The rows of a group lie close to one hidden flat surface of 11 dimensions, which passes through zero. Surfaces can cross.
Known rows, each followed by its group:
[ 0.99 -1.07  2.36 -0.64 -0.67 -0.99 -2.32 -0.25  2.35 -0.71 -0.45 -1.93
 -0.40 -0.23 -2.19  2.00]  sop
[ 0.85  2.36 -2.06  1.12 -1.45 -0.42 -2.52 -2.98 -4.05 -0.91  0.79  0.28
 -3.35  0.84 -0.88  2.76]  sop
[-0.03  1.64  0.51  0.03 -1.13 -0.69 -0.84 -0.54  2.06 -1.23 -2.02 -0.02
 -0.80 -2.54  0.29 -1.31]  sop
[-1.03 -1.91 -1.46 -0.39  0.71  0.87 -1.72  1.17 -2.47  0.20  0.46  3.63
 -1.13 -1.83 -1.49  3.07]  gan
[ 0.03 -1.89 -2.55 -0.71  3.15 -2.15 -0.45 -0.22 -3.72  0.60  0.51 -1.41
 -0.80 -0.05 -0.93  1.02]  Ruku
[ 1.76  0.34  1.97 -1.63 -0.16  0.44  1.36 -2.03  0.69 -2.04 -0.90 -0.96
  0.91 -1.70 -1.35 -1.75]  Lezuv
[-0.52 -3.65 -2.24 -0.07  0.28  0.07  1.51  0.68  2.35 -0.61  1.49  0.72
  0.01 -0.03 -2.52 -1.21]  Lezuv
[-1.93 -1.05 -4.28  1.37 -1.62 -1.73 -2.10  1.25  1.34  0.71  0.21  1.10
 -2.80 -1.69  0.40 -0.32]  fadun
[ 2.72  3.59  1.71  0.19  0.10  1.38 -2.44  1.14  1.15  1.50 -2.13 -1.61
  1.77  0.93  0.46  0.08]  fadun
[-2.80 -0.61  2.04 -1.11  1.57 -0.87  2.00  0.72  2.21  0.06 -0.34 -0.77
  1.86  2.07  1.00  1.42]  gan
[ 0.53  0.38 -0.19  2.30 -3.18 -1.00  0.83  0.69  1.49 -0.75  1.06  4.46
 -1.68  0.77  0.96  0.85]  fadun
[ 0.84 -0.29 -0.85  0.55 -0.10  0.90  1.19  0.43 -0.85 -0.14  0.28  0.04
  0.77  1.31  0.08  0.23]  Lezuv
[ 1.36  2.06 -2.59  1.24 -1.64 -1.36  0.20  2.18  1.39 -0.01 -0.80 -1.66
  1.61 -1.27 -0.35 -1.22]  Ruku
[-0.62  2.17  0.60 -1.15  4.05 -0.91 -0.32 -1.24 -0.55  2.69  2.30 -3.05
 -1.79 -0.86 -0.77  2.31]  mupo
[ 4.55  0.87 -2.24 -1.70  0.61  2.28  0.61 -1.42 -0.81 -0.53 -2.41 -0.03
  0.22 -1.16 -0.28  0.26]  gan
[-0.83  0.50 -1.71  1.47  0.69 -2.60 -1.28 -0.13  0.29  0.35  0.66  0.96
 -3.07 -1.38 -0.46 -0.18]  mupo
[ 1.65 -0.23 -2.10  1.17 -3.23  1.85  1.54 -1.26 -0.26 -0.83  1.59  1.69
 -0.77  2.20  0.54  0.17]  gan
[-0.76  2.12 -1.78 -0.59 -0.01 -2.26 -2.60 -0.61 -0.84  2.18  0.80 -2.68
 -0.65  0.60 -0.07 -1.52]  mupo
[-0.59 -1.22  0.67  2.28 -0.12  3.60 -3.37 -0.29  1.82 -2.13 -2.36 -0.74
 -0.40  1.95 -1.74 -0.89]  fadun
[ 0.03 -0.97  1.90 -0.28  3.05 -0.47  0.15 -0.06 -1.14 -0.75 -0.26 -1.70
  0.21 -2.67 -1.79 -0.73]  mupo
[ 0.10  3.26  2.05 -2.14  0.73  0.28  0.79  1.94  1.39  2.05 -0.02  1.72
  3.04  0.97  0.36  2.62]  mupo
[-0.11  0.68  3.97 -1.04  1.56  0.76  2.93 -0.64  2.00  1.58  0.98 -1.86
  0.67  0.62  2.53  0.49]  gan
[-1.41 -3.09 -2.09  0.68  0.00  0.29 -2.78 -1.61  0.04 -0.93  0.75 -2.97
 -2.19  0.57 -2.70 -1.44]  fadun
[-1.92 -0.14  0.38 -0.62  1.11  0.61  1.73 -0.92 -0.22  1.00  0.24 -2.68
  0.29  1.01  2.62 -0.70]  mupo
[-0.77 -1.29 -0.25  0.41  0.64 -1.21  0.74  1.50 -0.04 -1.34 -1.31  2.75
  0.49 -1.19 -0.21  0.13]  sop
[ 1.21  0.14  0.45 -0.72  1.01  1.63 -3.06 -0.56 -0.30  0.28 -2.97 -0.63
  0.46  0.32 -0.09 -2.40]  Ruku
[ 0.80  1.70 -2.05  0.12  1.16 -2.48 -1.18 -0.96 -1.11  0.83 -0.28 -1.46
 -1.36  0.92  0.05  0.36]  sop
[ 2.19 -0.24  0.11  0.08 -1.41 -2.85  1.75  1.05  1.10  2.27  1.63 -2.60
  0.39 -0.14  2.40 -1.31]  Ruku
[ 0.61 -2.88  0.40 -1.17 -2.69  0.42  0.04 -0.25 -0.98 -1.24  0.37  1.68
  1.13 -0.80 -1.55 -1.79]  Ruku
[ 2.28  2.84  0.23  0.80  0.22  3.01  0.64 -0.38  0.95 -0.50 -0.97  0.78
  1.15  2.61 -0.15  1.03]  fadun
[ 1.67  0.92  0.03  3.52  1.48 -0.93  1.83  1.63 -1.23  0.34  1.92  1.60
 -1.41 -0.88  0.33  2.02]  Lezuv
[-0.35  1.48 -2.09 -0.77  0.77 -1.12 -2.28  2.20  0.17  1.01 -0.61 -1.21
  1.76  0.53 -2.40  2.49]  sop
[ 0.32  1.78 -0.56  0.27 -1.00 -2.53 -0.59 -1.18 -1.02 -1.15 -0.82 -2.00
 -0.02  0.08  0.02 -1.53]  fadun
[ 2.53 -3.89 -0.49  1.52 -3.11  2.40 -1.72  1.11  3.41 -0.26  0.04 -0.59
  0.09  1.62 -1.34 -1.39]  sop
[ 0.16  4.50  0.46 -1.23  0.48 -2.12 -0.25 -2.39  0.16  1.83  1.60  0.64
 -2.74 -2.72  0.41 -2.27]  Ruku
[ 0.55  1.29  1.16  0.00  0.64 -0.41  2.04  2.92 -1.94  2.17  0.45  2.36
  3.72  1.43  2.34 -2.39]  Lezuv
[-2.23 -0.04  1.74 -1.37 -1.55 -0.61 -1.44 -0.75 -0.81  0.70 -0.92  0.45
 -0.57  0.44  3.03  1.07]  Lezuv
[ 0.19  2.62 -0.68 -0.26  0.47 -0.78  2.04 -1.17  0.07 -0.10  1.83  1.99
 -0.52  1.46 -0.65  1.68]  fadun
[ 0.72  2.72 -1.66  0.91 -0.73  0.83  0.56 -0.19  0.87  1.57  0.68  0.56
 -0.73  2.38  1.93  1.12]  fadun
[ 0.80  1.26  2.54  1.93 -0.86 -0.74  1.97 -1.71 -1.34 -2.53  0.69  2.22
 -1.16 -0.28  0.02 -0.25]  Ruku
[-2.34 -2.52 -0.40  2.01 -2.42 -0.26 -0.91  0.46 -1.06 -1.20  1.26  0.52
 -0.51  1.66 -0.15 -0.22]  gan
[-1.04  0.51  3.04 -2.05  0.80  3.59  0.75  0.60 -1.62  0.53 -0.79 -1.38
  3.59 -1.02  0.64  0.02]  mupo
[ 0.26  0.57 -0.03 -1.01  0.26  1.94  1.77 -0.13  0.64  0.59  0.09 -0.52
  0.79  0.74  0.92  1.81]  fadun
[ 0.48 -3.42  0.99 -0.76  2.01  2.60  1.65  0.47  1.26 -1.10 -0.32  0.34
  1.05 -0.36 -1.73  1.02]  mupo
[-0.38  1.57  0.54 -0.34  0.76  2.44  2.09  0.21  1.23 -0.11 -1.23  0.89
  0.77 -0.43  2.03  0.64]  sop
[ 0.71 -0.41  2.90 -0.07  0.82 -0.19 -0.36 -0.89 -1.22 -0.19  0.13  0.42
 -0.06  1.23  0.14  0.11]  Ruku
[-0.22  2.29  0.35  1.21  3.17  2.81  2.57  1.96  3.04  0.04 -0.99  1.48
  0.23 -2.28  0.67  1.33]  Ruku
[ 1.53  4.64  0.65  0.28  0.01  4.09 -1.40 -1.25  1.08  0.87 -0.76  1.75
 -1.57 -2.98 -0.10 -0.89]  sop
[-0.84 -1.79 -0.31  1.82  1.72  1.13 -1.00  0.18 -0.02  0.50  1.19 -1.50
 -2.31 -0.51 -0.39  1.62]  Lezuv
[-1.36  0.06 -0.64  0.54 -1.50 -1.25  0.25  0.51  1.47  0.91  0.24  0.36
 -1.02  0.98  2.63  1.30]  Ruku
[ 0.39 -0.76 -1.28 -0.11 -0.63 -1.51  0.73  0.85  0.13  0.64  0.69 -0.99
  0.26 -0.44  0.51 -0.30]  Ruku
[ 2.76  0.74  1.73 -0.43  0.62  2.81 -0.33 -0.25 -1.20  1.78  0.82  0.53
  0.35 -0.98 -0.09 -1.53]  gan
[ 1.33  2.91  0.53  0.10 -0.66 -0.19 -1.04 -0.15  1.06 -0.16 -1.59 -0.99
  0.23 -0.91  0.20 -0.81]  sop
[-0.05  0.43  0.30 -0.31 -0.17 -0.72  1.82 -2.17 -0.51 -0.82  1.55 -0.45
 -0.69  1.25 -0.43 -0.16]  fadun
[-1.63 -0.80 -0.86 -0.99 -1.80 -2.17 -1.37  0.30  0.25  0.11  1.38  2.62
  0.64  2.53 -2.08 -0.32]  gan
[ 0.79 -0.47  1.32  2.82 -0.55 -1.34  0.24  1.10  3.03  0.32  0.34 -2.05
 -0.73  2.48  1.50  1.02]  mupo
[ 2.87  0.57 -0.92 -0.74  3.32  0.41  0.80 -0.63  0.18  3.48  1.87 -3.22
 -2.29 -1.91  1.13  1.19]  Lezuv
[-1.29 -1.57 -1.19  1.27 -0.63  0.08 -3.06  2.69  0.71 -0.47 -1.45  0.37
  1.01 -0.72 -1.89 -0.82]  mupo
[ 1.08  0.44  0.74  1.16 -0.35  0.61 -2.18 -0.04 -1.10 -0.86 -0.16  1.69
 -1.46 -3.21 -2.17 -0.70]  mupo
[-0.08  3.18 -1.33  1.22 -0.08  0.78 -2.10  1.33  5.48  0.42 -2.14 -1.26
 -1.02 -1.42 -0.61  0.59]  gan
[-2.10 -3.22 -0.07 -3.44  0.17  1.13  0.96  0.12  0.63  1.10  2.33  1.51
  0.28 -2.88 -1.86 -0.80]  Ruku
[-0.07  0.74  0.56  2.21  0.11 -0.25 -1.33  1.47 -1.32  0.69 -0.18  3.06
 -0.09  2.16  1.19  0.18]  fadun
[-1.24 -1.95 -2.12  0.31  0.47  4.89 -0.19  0.71  0.93 -1.41 -1.04  0.08
  1.89  2.29 -2.01  1.09]  Lezuv
[-0.84 -0.33 -4.71 -0.09  0.42  3.17  1.51 -2.54  0.35  0.71  0.53 -0.21
 -2.70  1.97  2.06  1.00]  mupo
[-0.90  2.68  1.58 -1.13  1.38  0.21  0.96 -2.27 -3.60  0.48  1.33 -1.73
  0.00  0.42  0.97  1.82]  sop
[-0.30 -1.54 -1.82  0.79 -0.80  2.46 -1.80 -0.69  0.81 -0.03  0.87 -1.40
 -1.39 -0.14 -1.89 -0.55]  gan
[ 1.83 -2.67  1.51  1.11 -2.25 -0.80 -0.20  0.09  1.50 -0.33  0.66 -0.06
 -0.18  1.63  0.07 -0.93]  sop
[ 1.04 -2.05 -0.10  1.22 -2.70  0.49  3.67 -1.96 -0.06 -2.57  1.12  1.00
 -1.27 -0.41  1.03 -1.80]  gan
[-1.29 -0.44 -1.50  1.42  0.89 -0.01 -0.05 -0.12  0.08 -1.35  2.03 -0.97
 -0.07  1.75 -4.00  1.46]  Lezuv
[ 1.14  0.94  2.11 -0.71  0.82 -0.51  0.71 -0.09 -1.25  0.84 -0.14 -0.37
  0.77  0.14  1.23 -0.40]  gan
[-1.73 -0.42  1.00 -0.01 -0.67 -1.81  0.11 -0.49 -0.33  0.30  1.88 -0.35
 -0.30  1.46 -0.03  0.43]  Lezuv
[ 2.83  1.31  4.58  0.57 -0.32  0.28  1.21 -2.14  1.36 -0.89  0.32 -1.25
 -1.64 -2.27  0.73 -0.02]  Lezuv

New rows, each followed by its group:
[-0.62 -2.03  3.64 -0.50  0.57  0.00 -0.24  0.80  0.00  0.21  0.44  1.74
 -0.21 -2.18  0.13 -0.18]  gan
[ 0.06  0.70  0.63  0.30 -1.65 -0.62  0.76 -3.02 -2.17 -0.17  1.27 -2.55
 -1.14  0.55  1.93 -2.42]  sop
[ 0.21 -1.52 -3.12  0.37 -1.17  1.11  0.32 -1.04  0.80 -1.87  0.83  0.53
 -0.30 -0.78 -3.27 -4.33]  gan
[ 1.36  0.74 -1.10 -1.04 -0.61  0.61 -0.27  1.49  0.60 -0.71 -2.10  0.22
  1.59 -2.20 -0.92  1.78]  fadun
[-1.06 -1.55 -2.35 -0.43  0.74 -1.85 -0.74  0.79  1.96 -1.47 -2.82 -0.75
 -0.18 -0.81 -0.66  0.50]  sop
[-1.71 -1.79 -2.02 -0.08 -0.38  0.96  2.17  0.26  2.00 -2.41 -1.43  1.64
  0.30  0.99  0.22  2.53]  gan
[-2.08  1.28  2.03 -2.02  0.94  0.47  0.08 -1.22  0.58  0.93  0.75  0.25
 -1.01 -0.35  0.38  3.64]  Lezuv
[ 0.08 -0.51 -1.06  0.70  0.45 -1.47  0.42  0.42  0.71  0.29  0.11  2.69
 -1.59  0.18  0.69  0.13]  sop
[-2.22 -2.37 -1.33 -2.91 -0.20  0.78  1.55 -0.44  1.81 -0.66 -0.11  2.50
 -0.03 -0.50 -0.63  2.39]  Lezuv
[-1.49  1.06 -1.99  0.47  1.99  1.86 -3.12  2.33 -1.12  1.67 -0.45  0.03
  1.24  1.00 -1.79  1.32]  gan
[ 2.78 -0.37  0.49  0.30  3.01 -0.94 -0.57  0.88 -1.82  2.63  2.26  1.17
 -0.08  2.51 -1.43  0.96]  sop
[ 0.50  2.76 -2.45  1.39  1.03 -1.73  1.72 -0.18 -2.15 -0.58 -0.28 -0.45
 -0.44 -1.85  0.84 -0.84]  gan
[-2.20 -4.73  3.14 -0.82 -0.85  1.64 -0.28 -1.19  0.10 -0.74  0.34  0.79
 -0.40  1.99  1.10  0.56]  Ruku
[ 1.46 -0.37  1.45  0.72 -2.50 -1.52 -1.68  1.23 -3.01  0.56 -1.44 -1.42
  1.66  2.04  2.95  0.47]  fadun
[-1.40  1.99 -0.83  0.27 -2.32  1.72 -0.05 -1.12  1.33 -0.39 -0.43  0.43
 -1.31 -1.40  1.39 -0.38]  sop
[ 2.02  1.25  1.87  0.27 -1.27  0.58  0.35  0.16  0.64  2.69  1.72 -0.44
  0.11  2.07  2.38  0.65]  fadun
[ 1.48  0.80 -0.33  1.99 -0.44  0.31 -0.93 -0.42  0.02 -1.17  0.17 -2.10
 -0.14  0.85 -1.85 -1.11]  Lezuv
[-0.01  0.56  0.76  0.23 -1.95 -0.90 -2.37  0.26  1.58  0.92  0.28 -1.31
 -0.85  0.70  0.09  1.57]  fadun
[-0.02  2.08  2.43  0.21  2.65 -2.51 -0.11  1.28 -0.41  2.58  1.97 -0.91
  0.35 -1.20 -0.48 -2.31]  Lezuv
[-1.52  0.39  3.35  0.42 -1.60 -2.59 -1.56 -1.37 -1.55 -1.77  0.74  1.22
 -0.15  2.17 -1.06  0.64]  Ruku
[-3.61  2.23 -0.68 -1.66 -1.10 -0.38  0.49 -0.94 -1.14  1.68  2.08 -3.99
  0.99  0.41  1.17  0.09]  sop
[-0.37  0.84 -1.45 -1.67 -1.85 -1.24  0.22 -1.27  1.55 -0.80  0.06  0.50
  0.15  1.29 -1.24  0.80]  Lezuv
[ 0.28  1.99 -3.11 -2.46  1.71 -1.22  0.27  0.82 -2.03  2.50  0.18 -0.91
  2.73  1.56 -0.19 -0.94]  Lezuv
[-0.92 -0.97  2.89  0.01 -0.35 -0.21 -0.29  0.64  1.39  0.25  0.20  0.42
  0.21  0.01  0.54 -0.06]  gan
[-1.51  0.80 -2.96 -1.18  1.47 -1.49 -0.41 -0.49  2.42 -0.59 -1.23 -2.24
 -0.60 -0.55 -1.42  1.10]  gan
[-1.35  1.77  2.79 -1.05  0.92 -0.16  0.03  1.65 -1.37 -0.20 -1.04  2.35
  1.97 -3.82 -0.11 -1.06]  mupo
[-1.38  0.48 -0.85  0.90  1.18  0.80 -0.63  1.13  0.53 -1.39  0.40  0.16
  1.87  1.25 -4.19 -0.65]  Lezuv
[ 4.95 -0.02 -1.49  1.69 -1.08  4.35 -0.76  1.33 -0.41 -0.59 -1.79  1.22
  1.68  1.41 -0.97  0.42]  fadun
[ 0.37 -0.22 -0.66 -0.46 -0.41  1.24  0.38  0.29  0.51 -0.83 -1.07  0.85
  0.95  0.09 -0.33 -0.36]  Lezuv
[ 0.62  3.07 -1.00  0.13  0.91  1.72 -0.32  0.18 -2.21 -1.88 -2.10  0.36
  2.52  0.44 -1.82  0.90]  Lezuv
[ 2.30  0.72  2.90  0.27 -1.71  0.09  0.22  1.77  2.04  0.98  0.27  2.19
  0.58 -1.20  0.82  0.28]  fadun
[ 0.43  0.57 -1.39 -2.26  0.54  0.40 -0.93 -1.21 -0.77  2.21  2.11 -0.64
  0.08  2.04 -1.51  0.42]  gan
[-1.63  0.52 -0.51  0.53 -3.07  1.45 -0.45  3.98  1.99  1.26  1.12  2.19
  3.19 -1.37 -1.00 -2.11]  sop
[ 0.18 -2.67 -1.24  1.12 -1.00 -1.27 -0.19 -1.15  0.87 -0.97  1.54 -1.50
 -2.25  0.04 -1.32 -0.14]  Lezuv
[-0.67 -0.57  1.67  2.71 -0.32 -0.16 -0.14 -0.48 -0.34 -1.91  1.06  0.07
 -1.74  0.00 -1.11  1.68]  Lezuv
[-0.98 -0.80  0.95  0.23  0.78  1.81  0.28 -0.47 -2.31 -1.22 -0.90  0.70
 -0.89 -1.01  1.17  3.30]  Lezuv
[-0.55 -1.56  1.30  0.09 -0.83 -1.78 -0.55  0.31 -1.34 -0.78 -0.36  0.42
  0.38  0.39  0.32 -0.17]  gan
[ 0.42 -0.84  0.40 -1.85  2.67 -1.01  0.34 -0.12 -2.02  0.50  1.55 -0.61
  0.68 -2.09 -2.82 -0.85]  Ruku
[ 0.20  1.04  1.36 -0.37  0.41 -0.02 -1.09  0.05  1.89  1.18  0.60 -1.36
  0.05 -0.90 -1.15 -2.50]  gan
[-0.13  1.06 -0.64  0.19 -0.54  0.67 -0.40  0.97 -1.09  2.18 -1.59 -1.96
  1.02  1.35  4.28 -0.08]  fadun
[-0.27  0.07  1.57  0.48  1.64 -0.45 -0.42  0.82 -0.40 -0.54 -1.72  3.71
 -0.62 -0.66  0.82  0.62]  Ruku
[-0.25  0.84 -0.45  1.02 -2.29 -1.83 -1.52  1.54 -3.39 -2.58 -1.08  1.80
  1.88 -2.25 -2.11 -1.29]  sop
[-1.15  3.23 -1.65 -0.95  1.23 -0.82 -0.27  0.39 -4.13  2.17  1.84 -1.69
  1.86  1.14 -0.25  0.76]  sop
[ 0.01  1.31 -1.47 -2.70  1.69  3.09 -1.00 -0.81  0.73  0.75 -1.60 -1.64
  1.12  0.10 -0.96  1.03]  Lezuv
[ 1.73  0.32  1.02  0.38  0.33  1.76  1.85  0.61  1.80  0.97 -0.01  1.01
  0.69  1.86  1.77  0.84]  sop
[ 2.42 -3.08  1.09  0.97  2.20  1.12  2.26  2.76 -0.54 -0.90 -1.64  1.47
  2.06 -0.98  0.35  0.02]  Ruku
[ 0.87 -3.29  0.54 -1.08 -0.37  1.87 -1.60  0.66 -0.80 -0.39 -2.07  2.17
  1.22  0.68 -0.21 -0.77]  Ruku
[ 0.04 -0.47  1.09  0.19 -1.44 -0.59 -1.05  0.85  1.95 -0.32 -0.28  0.59
  0.06 -1.40 -0.93 -0.92]  sop
[ 1.64  2.42  0.61 -0.32 -0.89  3.32 -1.15  0.10  3.11  2.30  0.21 -4.80
  2.20  2.88 -0.05  0.04]  Ruku
[-0.32 -0.90  0.04 -1.54  0.54 -1.29  2.41  1.87  0.56  1.92  2.71  2.39
  0.53 -1.90 -0.25  1.41]  Ruku
[ 1.23  2.67  0.80  2.21  2.71  1.42 -0.71  2.15  1.31  0.77  0.37 -0.26
  1.29 -0.51 -2.51 -1.64]  Lezuv
[ 0.92  1.10 -1.51 -1.64  2.42  0.64  2.82 -1.97 -1.74  1.26  2.20 -1.31
 -0.03 -0.37 -0.32 -1.12]  gan
[ 2.04  1.05 -0.41  1.36 -0.96  1.66  0.29 -1.66  0.50 -1.31  0.16 -1.44
 -1.68  0.77 -0.45  2.69]  Lezuv
[-1.66  1.71 -1.78 -0.83  0.85  0.04 -2.61  0.73 -0.18  0.81 -1.48 -0.23
  0.82  0.20 -0.98  0.01]  Lezuv
[ 1.03 -1.82 -1.61  0.74 -0.79  1.40 -2.24  2.46 -1.29  1.86 -1.83 -1.23
  0.92 -0.26  2.40 -0.46]  fadun
[ 1.57 -0.18 -3.82 -0.16  0.15 -1.71  1.41 -2.57 -2.31 -2.11 -0.20  1.07
 -2.10 -0.24 -0.57 -0.14]  mupo
[-0.71  1.17 -5.07 -1.66  1.61 -2.37  0.19 -0.46  0.66  1.20 -1.29 -0.96
  0.15  1.07  0.46 -2.53]  mupo
[-1.38  1.93 -1.22  0.43  1.11  0.44  0.29  1.48  1.01  0.00 -1.78 -1.30
  2.34  3.33  0.89  1.44]  gan
[ 0.48 -1.48  1.53 -1.12 -0.52 -0.96  1.00 -1.26 -0.50 -0.47  0.67 -1.42
  1.38  1.35 -0.34 -3.37]  gan
[ 0.25 -0.18 -0.87 -2.67  0.78  0.72  2.02 -1.92 -0.21  0.04  0.77 -0.62
 -0.39 -0.19 -0.30  3.01]  Lezuv
[-2.40 -0.72 -1.43 -0.92 -1.96  3.22  0.47 -0.72  2.07 -0.36 -0.77 -4.06
  1.26 -0.65  0.88 -1.71]  sop
[-0.37  0.98  0.68  1.79 -1.96 -3.44  1.10  0.22 -1.98 -0.90  1.34  1.93
 -0.36 -0.14  1.13 -1.78]  gan
[-0.39 -2.41 -1.58  0.05 -1.07 -1.03 -0.42 -0.34 -0.54  0.69  0.33 -3.28
 -0.33  1.93  1.49  0.25]  Ruku
[ 0.05 -0.49 -0.73 -0.06 -1.47 -0.98 -1.39  1.05  0.76  1.20 -0.81 -1.26
  0.52  1.36  1.28 -0.18]  Ruku
[ 0.20  0.35  0.82  0.35  0.64  1.20 -0.34  0.68 -0.53  0.21 -0.16  1.16
  0.74  1.62  0.01  1.48]  fadun
[ 0.43  1.55  2.92 -1.36  2.02 -0.80 -0.04 -2.02 -0.87  1.65  1.90 -0.25
 -1.25 -0.40 -0.15 -0.47]  Ruku
[-0.95  0.20 -1.70 -1.09  1.17 -0.85 -0.10  2.73  1.08  1.18  0.60 -0.56
  2.00 -1.72 -2.16  0.53]  Ruku
[-0.88 -0.73  3.29  2.04  0.50 -0.51  0.53  0.68  0.09 -2.00  0.58  1.52
  0.01 -1.53 -1.55 -0.87]  Lezuv
[-2.11 -3.04 -0.57 -0.96 -0.90  2.80 -2.51  0.76  1.39 -0.35 -1.95 -1.63
  1.65  1.31 -0.80 -0.39]  Ruku
[-3.91  0.50 -3.21 -0.36  1.52  0.34 -0.56  1.46 -1.29  0.98 -0.35 -0.20
  0.51  0.78  0.64  3.26]  mupo
[-0.27 -1.47 -0.23  0.91  0.56  0.37  0.02 -0.74  0.05 -0.03  1.02 -1.76
 -1.46  1.05 -0.13  1.72]  mupo
[ 0.79 -0.17 -3.47  1.19 -1.63 -3.66 -0.08 -0.38 -4.93 -2.21 -1.73 -0.82
  0.45 -0.06  0.84 -2.51]  fadun
